The same things were measured in two ways. Each way mixes the same 11 hidden numbers, adds some noise and spreads widely along 6 directions of its own, which tell nothing about the thing.
In the rows, zero is written as 128.
Some things both ways: the first way, then the second way.
[132 130 156 100 119 115 112 154  99 116 138 141 119  55 104 127 153 118
 129 104 123 134 178 176 125 112]
[ 81 142 106 120 118 102  90 174 122 126 108 120 111 140 139  70 128 141]

[117 135 114 133 142 108 131 154  93 123 126 108 138 165 125 111 128  94
 125 128 115 128 164 103 119 118]
[149 151  82  88 164 206 110 127 107  82 105  96 112 147 117 138  83 167]

[105 111 161  93 145 106 108 140 111 120 109 142 130 137  90 119 124 126
 138 125 119 123 147 121 142 125]
[164 109 117 129 146 163 149 135 148 131 170 133 193 135 129 123 136  60]

[139  96 113 120 116 118 147 153 133 115 114 132 134 172 122 161 101 154
 156 135  92 115 103  77 178 160]
[148 122 117 185 136  78  88 119  98 157  91 122  85  63 115 107 131 169]

[133 136 113 171 117 158 129 107 154 115 139 129 120  85 176 143 115 120
 131 134 115 120 106 130 127 163]
[ 93 144 119  85 115 118 131 148 137 127 136 155 126 132 151 129 150 105]

[117 146 108 110 128 131 172 139  97 118 143 110 126 129 128 112 125 151
 138 112 112 103 148 123 143 100]
[131 162 118 149 143 125 102 105 147 139 118 159 119 103 121 109 159 133]

[118  99 126  96 105 154 164 120 156 103 126 129 133 119 113 140 114 203
 129 106 109 123 123 127 113 126]
[147  86  87  90 143 164 157 155 152 117 173 114 189 113 124 123 137  96]

[133 141 149 169 146 129  93 109 152 133 137 150 112 109 155 105 136 105
 128 135 143 128 124 142 115 133]
[157 163 111 186 149 132  94 124 129 139 109 118 144 123 125  86 143 114]

[136 136 125 126 124 105 125 129 159 126 119 155 133 126 124 126 115 129
 132 136  97 145 121 144 140 130]
[110 130  88 103 151 107 133 156 133 133  91 123 145 139 134 110 123 138]

[116 138  99 124 117  96 119 154 106 118 111 112 144 177  54 119 101 112
 120 120 106 112 114 126 134 108]
[130 132 113 125 126 122 116 103 141 135 132 115 123 118 149 117 116  91]

[132 132 129 134 132 172 107 122 153 111 129 136 124 115 171 149 135 138
 123 130 105 108 117 111 141 168]
[165 125  99 167 132 128 115 101 132 119 120 148 161  78 124 100 175 116]

[135 103 171 126 110 120 113 143 157 148 121 152 129 142 110 139 129 162
 139 146 104 124 107 102 159 129]
[156 112  38 144 189 155 135 157  77 131  95  95 179 135 118 115 109 200]

[143 146 120 129 125  95 116 172  92 118 136 132 116 132 101 144 106 112
 157  82  67 123 120 101 176 106]
[ 69 194 134 166  79 138  57 119 135  96  53 174  90 142 128  88 168 141]

[156 140  98 142 145 152 152 119 134 122 160 132 100  79 190 145 137 141
 149 108 132 139 139 118 133 138]
[102 145 127 136  95  94  92 117 147 130  79 183 125 131 112 124 151 137]

[132  95 164  99 117 121 117 143 150 154  92 136 139 170  96 136 149 153
 120 147 130 141 121  76 148 134]
[118 118 126 109 128  85 125 128 112 142 129 152 107 132 139 163 105 125]

[121 122 105 105 140 126 125 163  96 125 138 109 137 138 122 154 138 123
 129 133 112 117 160  91 148 133]
[153 134 138 157 118  77  96 113 129 150 127 129 116 113 135 134 113  96]

[140 136 110 117 128 122 106 139 136 143 127 136 144 171 106 141 135 127
 124 118 126 124 116 117 135 113]
[165 110 127 108 106 198 122 190  96 124 177 114  94  92 126  97 103 142]

[137 158  82 181 138 105 120 109 125 115 138 151 126 119 152 131  77  77
 148 113  98 124 100 164 135 126]
[139 123  97 126 144 165 125 155 123 115 105 106 162 128 116 107 137 124]

[139 125 123 126 133  87 108 148 125 137 112 147 130 143  90 132 124 125
 127 138 119 124 124 120 170 122]
[141 159 101 107 110 184 119 107 130 110  80 155 118 135  98 127 140 176]

[137 151 158  87 112 179 155 105 139 151 141 130 126  89 155 108 178 132
 127 112 151 154 156 173  71  93]
[126 119 127 137 160 206 126 212 119 118 154  91 109  91 124  39 149 129]

[129 117 136 123 107 151 116 124 170 128 134 137 132 148 108 147 116 179
 135 110 104 113  82 109 130 123]
[110 128  80 142 121 166 133 182 133 126 129 132 181 113 146  71 174 114]

[143 159  97 185 124 109 119 117 131 108 150 148 112  82 144 121  89  89
 148 118 102 121 107 187 127 129]
[183 142  83 178 166 168 101  96 128 116  75  78 158 119  97  84 133 144]

[129 115 160 132 119 156 129 142 125 108 126 128 112  94 161 143 130 131
 143 122  91 122 136  98 145 162]
[132 132 105 129 148 121  98 103  87 108 110 135 101 127 137 141 103 156]

[120  92 157 100 124  89 119 170  99 119 135 116 128  92 104 144 156 113
 154 148 154 127 172 108 159 168]
[125 153 111 139 137 123 123 131 146 156 105 125 144 154 115  94 150 120]

[135 139 129 117 108 124 140 126 133 159 133 136 139 144 107 132 123 129
 140 133 119 132 107 144 130  95]
[116 145 113 170 147  92 119 113 115 150  61 125 120 135 128 121 140 136]

[136 110 111 106 115  86 116 162 107 142 109 132 154 161  54 136 139 136
 104 130 141 122 150 133 138  95]
[127 133 135 127 100  98 105 146 161 140 136 119 113 106 119 124 144 106]

[151 133 156 150 143 156  78 120 166 147 122 142 111 130 157 129 171 123
 112 128 152 138 117  88 125 152]
[135 156  70 149 118 205  93 136 104  88  72 139 138 115 109  68 157 192]

[116 107 134 112  96 152 189 127 128 124 135 122 134 172 116 136  86 194
 164 107  78 106  93 105 133  94]
[128 129  92 176 173 119 106 114  83 135  87 112 109 104 130 139 118 167]

Other things, the second way, with their names:
<1306>: [118 153 105 178 150 110  84 168 139 145 113 112 131 109 133  40 147 125]
<427>: [151  92 154 144 156 114 130 132 141 151 192 139 182 134 118 122 149  55]
<1202>: [148 165 130 158 129 126  84 148 152 140 147 129 121 111 112  94 146 121]
<1307>: [134 131  97  96 126 140  99 141 153 128 169 127 140 109 133  98 116 122]
<91>: [149 106  78 132 136 177 120 152 108  98 131 105 152 104 119 107 131 149]
<273>: [118 147 124 178 134 172 125 165 132 127  97 141 141  95 116  65 213 124]
<1122>: [125 156 147 153 134 142 105 163 111 128 129 150  92 119 128 122 136 127]
<937>: [141 125 132 115 142  83 112 156 110 140 199 118  95 123 177 179  52  82]
<1109>: [139 157 102 146 162 137 117  96 123 126 117 140 127 117 138 127 146 129]
<1323>: [184 133 106 156 149 142 130  79 132 139 142 158 161  94 127 150 138 108]
<472>: [131 114  96 149 141 137  88 158 100 114 124  98 140 120 125  88 120 140]
<422>: [121 172 112 123  95  85  83  98 145 112 107 184 143 154 130 154 141 119]
<514>: [122 145 113 130 169  88  99 106 123 128 105 135 114 113 120 114 153 145]
<921>: [128 186 141 194 110  97  57  62 114 112  41 148  70 126  93 111 170 165]
<113>: [122 149 117 169 149 104  99  92 111 148  50 131 121 155  96  92 154 159]
<834>: [132  77  84 143 164 103 115 161 113 140 153 113 178 109 130 121 108 120]
<1300>: [111 158  79 109 104 123 106 133 153 119  91 137 167 153 123  98 152 138]
<646>: [166 113 101 145 166 131 133 150  93 192 185 139 123  96 153 115  80 138]
<756>: [126 158  87 122 136 139 108 199  94 150 117  99  87 119 146  86  93 172]
<1335>: [136 123 110 116 136 112 108 116 112 119 119 123 103 118 128 151 100 142]
<987>: [107 132  69 123 119 113  98 119 101 111  36 121 137 150 106 137 122 191]
<294>: [161 135 120 138 131 114  93 120 128 115 138 124 116  99 108 118 144 130]
<871>: [158 121  91 127 132 116 117  98  95 144 116 138 111 118 139 152  76 153]
<890>: [120 143 124 161 126 126 104 152 126 141  97 124 110 105 122  96 148 135]
<475>: [117 113  86  88 134 127 155 105  98 134 113 129 130 140 146 162 120 134]
<1011>: [111 127  88 130 167 115 133 169  91 135  83 116 139 147 140 105 120 145]
<426>: [153 122 102 132 141 161 122 121  91 116 112 118 123 133 124 135 101 139]
<1219>: [155 151 115 133 134 147 105 155 102 130 140 138 118 124 116 115 134 149]
<350>: [148 129 109 135 136 118 113 130 112 143  88 128 133 134 104 122 116 156]
<1201>: [150 191 142 188 125 181  80 110 122 123  76 135  88 114  89  66 181 159]
<594>: [111 181  92 113  97 116  95 100  85 100  24 184  90 173 122 184  97 204]
<1232>: [162 135 106 135 146 149 111 120 108 138 128 115 122 133 127 119  91 132]
<680>: [123 150 106 134 150 166 121 116 139 112 106 111 119 116 138 122 127 120]
<263>: [147 153  96 117 132 212 119  92 115  88  63 143 129 148 105 126 121 167]
<1049>: [140 172 146 126 136 163 112 128 128 150 111 140  68 136 102  98 132 164]
<184>: [217 121 148 139 140 166 162  68 132 125 133 138 130 107  98 190 134  87]
<1190>: [160 122 114  94 137 164 128 129 101 126 185 159 136 146 140 139  90 115]
<563>: [147  97  83 161 141 148  91 135  77 126  97  96 128 101 124  76  98 171]
<1301>: [162 141 102 163 138 149 102 110 126 115  91 103 117 101 112 120 122 143]
<153>: [154 153 190 157  80 150  82 111 151 117 113 126  61  83 112  99 137  81]
<296>: [111 147 137 182 117  33  89  97 157 156  88 142 132 121 146 130 137  72]
<755>: [126 133  91 142 137 159 111 150 162 113 147 114 184 103 132  85 171  88]
<24>: [150 102  62 155 159 120 110 129  99 109 105 103 167 117 142 125  93 138]
<1221>: [135 132 118 129 123 169 128 114 150 113 117 121 119  93 147 115 121  87]
<1103>: [134 122  96  90 130 139 135 162 131 123 124 133 161 138 120 136 126 134]
<706>: [106 161 150 211 109  78  78 180 120 171  87 106  76  82 126  80 161 128]
<601>: [181 102  89 148 168 139 138 113  99 154 159 116 158 122 141 132  83 119]
<982>: [125 142 116 132 129 132 114 155 123 127 114 124 123 124 125 116 138 129]
<464>: [152 122  79 146 160  52 107 143 101 149 124 103 150 146 140 164  77 140]
<1336>: [101 141 117  79 122 133 124 143 109 111 100 124  64 125 150 123  93 140]
<619>: [143 136 126 123 119 166 128 159 159 128 135 131 141 109 122 116 135 100]
<837>: [146 149 115 120 162  95  79  77 103 116 134 135  96 124 133 138 104 148]
<354>: [169 126  80 110 171 109 136  77 112 151 114 111 133 125 136 125  99 138]
<752>: [129 166 112 125 117 223 126 160 147 101 116 140 151 137 108  80 183 129]
<429>: [140  94 131  88 122  95 134 132 129 149 184 134 120 112 157 140  87  78]
<341>: [134 127  59 144 149 150 120 141 122 119  96 105 189 129 118 111 148 152]
<683>: [138 138  99 114 156 230 128 161 108 101 106  96 115 123  96  80 146 175]
<635>: [133 106 105 102 116 145 111 170  94 127 160 152 120  97 128  93 133 164]
<1276>: [102 153 126 146 143 149 133 185 115 138  98 120 110 126 135 129 145 137]
<731>: [138 136 110 144 143 154 108 140 117 126 113 128 121 115 109 113 134 158]
<411>: [152 161 150 147 119 187 102  79 150  93 105 149  99 105  96 143 157 119]
<701>: [ 69 136 133  75  91 104 137 184 192 141 127 154 120 113 129 102 174 105]
<408>: [181 152  90 145 149 194  94 137  89 124 109  95  98 119 110  71  95 188]
<1235>: [ 94 136  90  95 152 166 115 252 109 136 158  82 108 113 151  56 109 156]
<1013>: [137 131 124 123 117 133 135 146 151 151 111 118 136 126 114 114 136 104]
<570>: [ 80 137  87 132 128 124 123 150 143 135 105 134 163 137 154  93 148 110]
<151>: [113 112  87 107 186 108 149 134 119 133 125 127 163 135 136 141 141 130]
<298>: [139 132 148 122 120  61 108 105  99 160 128 145  67 124 147 158  80 116]
<1316>: [167 116  94 155 129 124  98 156  79 132 141 113 141 120 127 111 101 146]
<368>: [159  95  36 124 177 155 125 119  95  88  87  84 216 152 102 108 133 164]
<693>: [173 148 159 179 146 161  86 111 119 116 137  83  89  84 108  76 165 105]
<845>: [135 159 108 137 158  86  81 144 112 135 130 134 105 117 127 114 124 162]
<499>: [104 138 103 115 128  76  96 177  85 138 130 146 105 125 128 125 140 183]
<957>: [141 126  95 153 146 119 115 155 100 147 129 106 139 127 135 108 128 136]
<324>: [177 125  64 162 144  91 113  72 156 142 100 112 207 131 116 134 131 110]
<451>: [141 127 124 122 169 144 107 190  93 133 136  67  52  80 129 113  86 167]
<940>: [133 143  74 132 170 179 134 107 120 124  58  92 141 146 116 102 125 155]
<621>: [150 109 103 142 129 101 103 149  96 158 134 124 137 123 125  96 103 139]
<70>: [163 175 158 138 126 160 110 103 151 135 141 142  79  98 110 112 151 116]
<470>: [123 123 109 115 130 133 134 114 121 147 109 131 103 132 147 148  78 125]
<1005>: [192 116 110 171 156 113 117  32 116 139 100 129 147 133 108 164 102 116]
<1319>: [127 167 112 165 122  46  78 100 159 166 100 129 113 109 139 122 123 118]
<1124>: [111 162 106 109 123 114 103 138 183 123 126 146 142 120 124 121 149 117]
<1080>: [132 162 104 114 131 182 126 128 147  95  91 120 133 126 104 126 168 138]
<1062>: [146 144  99 131 142 146  98 140 125 130 113 104 133 127 101  75 140 154]
<894>: [154  97 117  89 138 110 143 182  76 159 199 115 107 117 166 127  72 107]
<322>: [159 111 145 106 122  89  99  98 116 138 150 122  92 125 130 120  80 102]
<1214>: [191 109 122 169 135 159 124  68 129 131 108 121 146 122 101 139 103 101]
<1246>: [164 126 148 134 119 167 115  41 142  95 109 139 118 123 100 138 139  91]
<452>: [139 128 101 108 113 161 116 125  94 102 109 164 127 121 126 111 134 156]
<1305>: [122 128  96 108 135 131 124 157 139 127 121 136 163 127 120 108 150 126]
<498>: [125 156 166 136  79 139  91 144 139 110 141 150  98 118 139 132 136  83]
<1021>: [200 112 114 167 142 173 105 129  84 120 121  86 119 108  99 103 102 150]
<1189>: [124 142  63 147 154 128 105 144 116 137  96 123 154 140 123  89 122 173]
<55>: [ 91 187 149  64  87 150 102 149 117 107 118 174  52 147 134  91 149 150]
<1135>: [109 144  58  83 132 167 122 138 141 115 101 142 135 106 108 104 164 199]
<661>: [170 103 140 130 124 135 103 153 131 122 166 128 109  82  96 136 115 132]
<301>: [103 136 101 124 111 104  98 165 130 146 115 118 112 120 152  57 115 122]
<262>: [145 108 100 116 147 182 118 118 112 126 142 105 120 105 119  86 118 139]
<1255>: [118 144 119 130 150  55 102 140  85 180 111 121  61 103 160  71 111 148]
<1331>: [145 129  99 105 107 150 129  94 132 116 106 175 155 128 118 126 147 132]
<607>: [127 139 108 135 126 119 101 124 115 139 109 120  94 104 135  93 125 143]
<192>: [137 149 118 100 120 163 117 132  90 132 130 160  64 130 139 165  63 171]
<942>: [133 148 130 107 136 166 121 180 108 138 169 128  81 110 141 107 112 140]
<768>: [ 95 125  96 156 138  80 128  98 145 147  64 137 158 135 144 134 131  98]
<879>: [123 153 103 130 135  74 100  77 110 119  78 163 109 142 135 166 119 152]
<1108>: [118 137 138 156 103 125  95 155 139 146 121 126 117 115 130  87 131 100]
<1100>: [108 118  88  97 131 183 139 105 134  91  77 123 154 139 125 107 142 129]
<991>: [129 156  98 108 162 171 132 121 129 114 140 152 146 146 155 135 116 100]
<1157>: [133 134 102 110 144 152 120 114 109 126 107 129 106 134 123 125 104 151]
<1061>: [147 121 113 152 158 130 128 156 117 158 139 103 151 130 135 101 119 104]
<87>: [156 101 132 129 131  93 122 112 112 154 175 130 114 115 162 153  68  79]
<204>: [122 146 109 123 130 163 113 119 106 100  87 133 108 140 126 104 129 143]
<1272>: [105 106 101 117 129  88 101 167  90 148 121 124  84  94 127 105 118 185]
<900>: [117 164 104 153 137 128  87 134 104 126  68 132  96 105 122 102 147 179]
<387>: [132 117 109  77 121 136 134 138  98 123 140 141 120 152 144 155  86 128]
<822>: [181 140 128 120 127 175 139 116 154 119 156 122 156 142 121 165 111  72]
<432>: [155 159  87 131 170 195 110 125  83 131  92  98  75 101 104  76 132 218]
<974>: [104 164 126 120  92 137 118 142 129 147 118 182 116 161 139 132 126 126]
<632>: [185  93 142 165 151 105 124 143 135 143 154  84 150  92 112 147 117  78]
<757>: [164 131 107 117 161  96 114 117 159 134 108  80 151 138 117 140  87  97]
<1213>: [177 114 148 140  97 127 111  78 113 143 169 161 127 115 134 133 116  76]
<1261>: [141 139 122 124 158 142 118 103  88 132  96 134 101 137 113 115 133 162]
<256>: [164 103  82 104 120 159 135 106 124 106 107 124 176 126 112 126 128 124]
<585>: [136 129 118 135 142 103 118 130 123 146 120 144 160 156 108 113 143 123]
<973>: [139 137  65 127 137 164 116 119 102 116  72 121 143 122 116  88 143 176]
<481>: [148 132 119 133 142 120 115 138 147 151 160 126 142 109 132 108 128  99]

Some of these things the first way, each followed by its name:
[141 113 121 141 120  81 111 148 108 135  99 159 142 153  93 145  94  91
 134 142  95 131 121 139 161 124]  <632>
[132 150  75 164 135 104 114 136 131 130 155 123 148 183 126 127 109 104
 131 125 125 114 116 132 117 108]  <822>
[140 142 122 173 101 133 152 121 136 119 138 125 123  96 187 135 112  93
 157 134 102 125 106 127 145 164]  <151>
[125 113 139  97 137 135 138 123 118 109 137 147 109  98 110 133 112 148
 158 114 123 129 137 161 120 122]  <1214>
[119 137 102 124 128  99 139 157 110 110 146 116 133 155 107 132 100 129
 157 110  90 112 123 109 154 120]  <1232>
[141  92 156 129 120 125 107 146 148 119 113 151 120 130 116 144 123 142
 136 148 108 132 128 119 140 161]  <1301>
[128 100 176 135 136 168 108 130 138 108 149 130  96  68 173 141 148 126
 157 156 143 120 145 120 125 196]  <601>
[144 113 150 141 131 162 109 122 146 145 116 128 121 119 159 127 175 116
 105 152 168 143 150 108  99 155]  <1335>
[115 131 146 121 133  97 129 148 102 125 122 140 136 130 116 101 135 137
 116 118 111 109 171 128 151  95]  <845>
[145 129  91 131 127 121 143 142 152 129 137 128 134 167 131 146 112 147
 141 129  99 138 111 100 140 130]  <619>
[130 118 108 119 121 144 162 136 130 103 159 123 115 122 130 145  97 151
 172 128 100 124 119 143 119 141]  <470>
[141 121 147 120 120 110  86 159 102 132 110 147 134 135  86 138 137 103
 120 123 112 116 141 137 148 119]  <91>
[123  81 155 132 135 126 120 154 125  79 111 128  93  62 120 132 130 159
 125 135 122 124 164  97 148 187]  <1307>
[116 144 137 171 118 140 149 107 131  84 127 140 102  51 163 103  92 140
 130 100  80 107 125 152 139 134]  <837>
[ 93 112 160 107 134 139 147 148 121  79 142 127 118 119 140 124  95 160
 168 121  59 105 143 110 145 152]  <991>
[146 109 168 163 119 149  98 131 148 132 111 138 107 110 148 125 143  89
 127 172 138 146 128 125 110 180]  <680>
[134 140 115 120 105 123 159 130 121 140 133 114 142 143 129 128 134 118
 143 113 129 132 122 121 127 111]  <683>
[146 168  93 176 121 146 137  97 142 131 156 126 121 119 166 115 122 115
 132  72 137 130 100 144  91  95]  <472>
[130 155  93 108 116 147 159 142  94 136 162 106 147 142 162 161 128 107
 162 112  99 109 124 112 152 118]  <273>
[156 148 104 187 118 102  97 150 133 145 165 140 138 140 148 137 131  98
 130 132 117 115 126 143 134 113]  <464>
[136  84 171  82 131 116 134 142 121 124  94 170 117 103  95 130 138 180
 120 122 117 138 169 135 148 111]  <661>
[131 134 141 161 133 135 100 146 100 110 154 143 121 106 152 119 126  91
 133 137 106 107 168 176 106 128]  <937>
[114 131 159  94 128 135 127 111 159 152 118 147 148 165 125 117 134 143
 133 126 116 143 118 123 113 102]  <1011>
[103 135  85  86 130 144 165 120 112 122 150 125 170 176 133 140 104 149
 144 127 106  95 135 155 121  97]  <184>
[118 122 130 103 135 137 125 141 113 127 136 118 139 161 127 137 136 123
 144 117 125 121 139 103 123 126]  <426>
[120 133 164 143 128 161 145  80 142 125 113 148 113  59 173  88 149 130
 107 131 156 131 154 169  95 127]  <514>
[129 112 162 135 126  91 114 121 150 129 113 154 121  99 126 124 131 127
 147 118 138 140 117 112 162 146]  <585>
[141 132  76 172 130  90 121 155 129 128 134 113 133 177 103 123 113 124
 119 143 130 113 119  99 143 128]  <1319>
[134 130 114 161 109 124 142 128 117 113 157 141 134  82 168 148 115 140
 145 100 101  93 126 140 162 123]  <499>
[145 129 100 141 136 142 137 133 121 109 168 118 110  89 168 153 128 116
 163 111 134 133 138 127 118 154]  <1108>
[109 133  91 143 108 127 139 123  94  99 144 123 142 114 110 144  77 105
 153 124 102  81 106 177 136 128]  <475>
[117 137 125 123 143 132 126 107 129  91 125 141 113  60 137 110 127 119
 124 103 136 134 156 174 104 140]  <322>
[127 143 113 130 140 114 128 136  95 141 121 132 136 156 118 123 118 106
 126 131 114 112 136 125 149  99]  <900>
[131 112 170 120 141 130  97 122 126 119  98 163 106  76 124 129 141 130
 122 125 129 120 139 130 162 150]  <635>
[128 130 133 103 139 131 135 141  86 145 111 124 128 144 112 118 148 111
 116 131 136 129 163 118 129 102]  <411>
[102 108 130 102 137 133 116 119 157 115 101 122 133 183  78 130 110 182
 127  98 124 112  83  62 144 131]  <1213>
[117 100 162 116 145 158 116 111 131 108 129 146 115  72 159 131 145 127
 133 150 154 127 165 151 109 169]  <298>
[112 135 155 119 124 134 142 106 122 128 114 139 122  79 137 119 122 117
 140 128 118 124 124 139 147 129]  <1261>
[135 173  93 160 112  87 162 110 119 135 130 127 128 133 121 110  91 103
 156  72 108 129  78 127 155  83]  <427>
[107 110 154  67 126 130 139 136 101 117  86 125 125 114  72 123 131 140
 122 107 120 137 148 116 131 119]  <1246>
[119 127  99 116 150  86 123 155 110 127 113 125 143 145 100 118 127 102
 106 152 122 148 177 129 120 120]  <757>
[110  98 172 108 138 110 108 138 120 122 119 152 135 124 113 124 136 152
 132 127 125 107 152 118 155 124]  <1219>
[140 133 113 176 114 133 129 100 172 102 134 155 131 110 166 120 110 149
 125  99 119 116 105 154 116 136]  <294>
[130 120 128 133 143 158 112 107 173 112 124 139 115 105 159 142 132 154
 128 128 131 124 109 100 139 173]  <1331>
[136 132 111 160 111  73 122 154 127 119 114 128 130 154 103 136  82  72
 165 149  89 136  89 113 168 165]  <940>
[106  88 157  75 130 131 128 150 125  86  91 154 120 135  66 138  80 164
 143 139  57 125 133 141 139 144]  <1221>
[121  97 169 137 109 144 144 114 151 118 111 133 112  85 139 123 129 148
 138 159 136 121 120 119 143 172]  <432>
[136 107 173  94 102  86 145 163 122 133 118 144 112  65  90 136 134 149
 156 149 104 139 144 132 189 137]  <1049>
[111 120 123  96 153  92 118 155  73 106 139 130 126 116  97 135 122 116
 151 105 126 104 165 130 160 119]  <621>
[134 113 102 129 116 112 146 138  93 127 155 140 139 131 112 156  95 127
 165 122 114 105 126 165 139 103]  <706>
[136 118 126 173 140 118  92 126 154 117 155 145 131 136 162 125 130 104
 142 155 152 117 133 150 110 164]  <756>
[130  93 170 111 110 131 124 153 162 141 106 122 133 163 122 138 153 162
 130 155 120 136 123  53 152 163]  <942>
[138 111 163 104 120 137 136 145 157 161 124 126 143 197 144 136 156 159
 143 127 118 144 119  51 139 122]  <1122>
[137 158  99 179 117 132 120 107 127 135 168 130 135 119 152 122 122 101
 138 111 147 102 107 172 108 103]  <957>
[135 135 107 148 142 116 123 125 135 128 126 130 132 138 155 126 134 107
 128 127 141 133 132 107 135 144]  <1305>
[126 127 144 143 118 135 104 106 165 140 103 138 136 127 119 123 135 137
 101 102 132 138 101 104 117 119]  <368>
[ 93  94 185  83 139 163 115 111 155 114 100 130 132  98 138 119 162 145
 114 165 155 128 159 116 115 182]  <1255>
[123 136 138 121 140 148 106 119 142 107 123 154 119  95 151 145 116 137
 135 109  88 114 117 126 157 148]  <452>
[146 147 118 147 115 104 131 146 128 128 162 132 120 119 123 121 128 134
 150 106 116 116 124 143 141 105]  <1189>
[139 123  89 140 129 115 132 132 134 142 131 121 140 171 116 147 120 140
 129 109 133 131 109  90 133 109]  <987>
[123 146 164 148 158 140  90  99 148 134 128 144 113 113 153  86 160 111
 116 120 169 124 137 134 105 126]  <1190>
[131 124 160 121 124 153 109 120 163 130 121 132 128 126 150 129 155 124
 130 124 135 146 124 108 108 155]  <204>
[121 126 107 106 132 106 132 150 117 130 123 126 142 183  81 131 107 144
 131 116 100 124 124 109 136  97]  <296>
